The same things were measured in two ways. Each way mixes the same 4 hidden numbers, adds some noise and spreads widely along 3 directions of its own, which tell nothing about the thing.
(in the rows, 128 means zero)
Some things both ways: the first way, then the second way.
[168 106 132 126 188 116 131 120]
[106 135 133 121 134 141 123  99  73 124 126 132 121 160 102 145]

[161 187 162  89 132 129 145 191]
[144 167 112 109 115 148 121 156 153 119 114 112 125 130 108 158]

[113 222 160 142 111  81 170 151]
[ 91 177 106  82 156 186  87 147 146 156  95 104 104 168  95 158]

[104 141 176 128 169  92 175 105]
[ 90 115 122 106 142 178 109 133  92 129 118 121 106 134 147 122]

[134 121 143  84 138 109  99 132]
[129 125 125 115 139  78 144 107  65 115 157 140 146 140  83 128]

[161 142 115 125 192 173 153 209]
[168 166 133 112 108 172 114 140 159 100 108 101 119 111 134 172]

[103 158  92 169 145 167 152 134]
[178 123 153 112 152 168  71 102 157 165 100 109 126  88 150 180]

[113 101  96 136 159 157 116 117]
[139 120 164 118 161 118 104  82  85 159 128 124 135 143 103 151]

[ 94 126  83 146 120 161 121 110]
[175  98 186  82 200  93 100  63  73 143 163 107 147 101 123 136]

[116 133 169 142 186 162 149 168]
[ 97 153 134 121 129 195 107 133 118 134  96 109 100 161 131 153]

[ 85 170  98 123 117 125 124 153]
[146 160 156  93 162 114 119 158 146 146 132  90 132 134 103 134]

[138 122 154  99 161  98 118 128]
[148  98 104 151  87 118 142 109  83 101 136 160 140  96 130 145]

[121 141 137 115 151 100 137 113]
[115 137 159 121 139 121 145 153  97 123 141 106 127 147 123 110]

[135 148 121 145 158 142 142 157]
[108 181 157 106 150 160 120 145 125 133 112  87 108 178 102 145]

[174 175  89 110 146 117 148 176]
[163 188 131 117 115 142 120 166 179 126 108  96 129 135 103 171]

[129 144 156 101 154  54 138 114]
[106 133 132 141  98 119 170 175  94  93 143 121 127 141 126 100]

[180 121 138 123 190 163 130 164]
[135 143 145 111 124 135 144 105  73  74 145 115 125 139 116 140]

Other things, the second way, with their names:
q148: [156 122 169 110 184 144  65  72 122 195 104 113 130 128 114 177]
q887: [164 121 196 129 152  99 129 132 117 148 140  96 141 122 134 127]
q340: [132 120 135 107 132 126 139  66  36  73 153 137 132 136 110 144]
q36: [157 179 170 133 127 122 133 186 177 151 113  82 132 144 111 146]
q462: [129  97 172 111 178  90 122 103  67 155 155 120 138 128 118 107]
q647: [157 204 136 127  98 147 137 196 192 117 104  88 122 143 102 162]
q201: [ 80 110 149 126 150 112 145 126  49 134 147 126 122 164 116  95]
q33: [158 166 174 101 157 138 115 157 158 136 121  74 124 129 126 144]
q928: [140 162 174  67 202 171  72  99 130 152 111  77 113 142 115 162]
q889: [126 116 145  90 164 143 108  75  62 112 141 120 124 129 125 138]
q767: [140 169 149  52 193 178  73  73 111 125 116  93 114 148  98 176]
q467: [140 151 162  88 171 177  90 139 151 144 112  79 111 120 143 145]
q513: [125 148 107 114 144 137  89 142 154 186 101 129 127 142  86 160]
q449: [135 150 126 128 107 144 128 128 117 114 118 121 122 137 112 156]
q21: [ 95 136  91 107 117 202 104 113  94 104 106 135 101 137 132 156]
q325: [156 131 176 115 162 141  98 134 146 168 117  92 126 114 140 143]
q867: [114 155 145 113 145 119 132 156 115 142 129 106 126 159 100 123]
q746: [155 138 161  54 192 167  86 104 120 118 134  81 118 106 142 146]
q479: [128 146 121 113 136 196  77 131 154 159  88 115 105 126 133 172]
q447: [106 138 164 168  95 109 184 185  95 113 138 110 127 161 129  94]
q223: [136 106 171 154 119 119 145 139  91 127 136 114 129 121 154 114]
q918: [110 134 124 135 120 139 125 137 107 141 119 130 121 149 112 138]
q136: [139 132 103  70 157 166  82  72  97 114 126 133 121 113 107 172]
q74: [124 143 156 178  81 150 154 134 102 114 110 124 117 161 130 148]
q259: [ 89 183 109 107 118 142 145 145  98  97 123 116 114 188  75 138]
q144: [130 115 134 150 102 156 125 105  89 118 117 137 121 125 140 152]
q627: [145 125 151  93 175 139  86  90 108 156 123 114 129 122 114 159]
q283: [ 95 137  94 147  99 119 138 182 128 158 116 144 127 150  99 126]
q563: [106  97 103 100 146 169  89 107  94 141 121 138 115 111 140 139]
q357: [128 137 154 139 136 169  99 156 154 175  93 103 114 133 142 147]
q512: [ 63 125  83  87 153 179  97 121  81 138 115 139 102 154 110 130]
q343: [112 180 126 131 116  92 154 153 110 134 130 126 134 187  54 139]
q787: [141 191 184 110 154 103 143 195 164 149 126  68 132 164  92 126]
q431: [185 183 164 129 116 103 140 166 170 123 122  89 139 133  98 160]
q709: [108 211 102 117 102 162 128 190 173 125  93 105 112 181  75 161]
q833: [153 140 164 100 166  89 119 107 101 144 145 111 143 138  89 137]
q710: [146 154 174  68 198 104 113 172 145 149 146  71 133 121 113 109]
q193: [113 143 130 128 121 126 141 185 131 133 125 111 124 139 123 114]
q486: [ 75 147 112 129 118 187 118 187 140 146  96 111  97 157 137 123]
q806: [193 126 192 110 172 107  95  60 107 152 132 106 146 112 111 173]
q313: [115 135 159 121 136  86 166 137  62 102 162 113 137 156 104 101]
q791: [148 151 143  94 168 133  93 135 148 165 118 100 127 128 107 153]
q619: [146 144 149 106 147 153 101 157 159 152 112  93 122 116 137 142]
q857: [ 72 170 142 121 137 167 131 152 101 136 107 102 101 200 100 130]
q738: [ 85 143 123 124 114 189 132 168 111 104 113 107  99 146 151 119]
q635: [124 140 142 115 125 134 142  94  60  84 141 124 124 152 109 139]
q958: [109 155  93 135  93 129 142 151 111 114 122 144 126 155  91 145]
q995: [135 148 163  96 167 151 101 173 162 159 116  77 121 120 142 127]
q269: [ 94 122  82 149  82 190 119 172 136 137  96 142 106 126 150 141]
q551: [118 146 104 104 129 193  90 135 141 136  96 120 107 128 132 161]

Some of these things the first way, each followed by its name:
[122 155 101 116 121 142 125 171] | q36
[130 178 205 143 161 114 162 161] | q21
[ 64 142 186 126 157  80 155 127] | q512
[108 150 153  91 143  72 144 123] | q193
[ 60 170 138 127 111 139 156 145] | q995
[101 149  90 168 162 191 152 161] | q928
[186 142  70 153 133 178 132 124] | q806
[183 207 126 113 120 121 155 207] | q647
[ 29 172  90 118  86 110 139 153] | q710
[136 158 156  88 109 116 122 136] | q867
[ 54 123 158  75 148  66 102 138] | q283
[114 168 183 150 129 112 142 141] | q857
[ 80 139 167 123 129 117 111 148] | q918
[199 137 154 126 164 143 129 131] | q340
[ 85 155 199 115 168  66 160 126] | q269
[168 160 172 135 132 122 156 106] | q889
[138 130 120 127 187 145 123 175] | q449
[129 131 110 132 200 140 143 162] | q136
[ 97 159 145 137 163 113 156 156] | q551
[ 88 124  74 103 150 167 111 182] | q787
[114 130 106 109 119 158 103 151] | q833
[ 58 146 100 160 171 191 151 187] | q746
[ 91 116 161 107 118 139 112  92] | q462
[ 31 147 114 133 124 180 107 193] | q791
[ 76 134 167 122 159  87 157 110] | q563
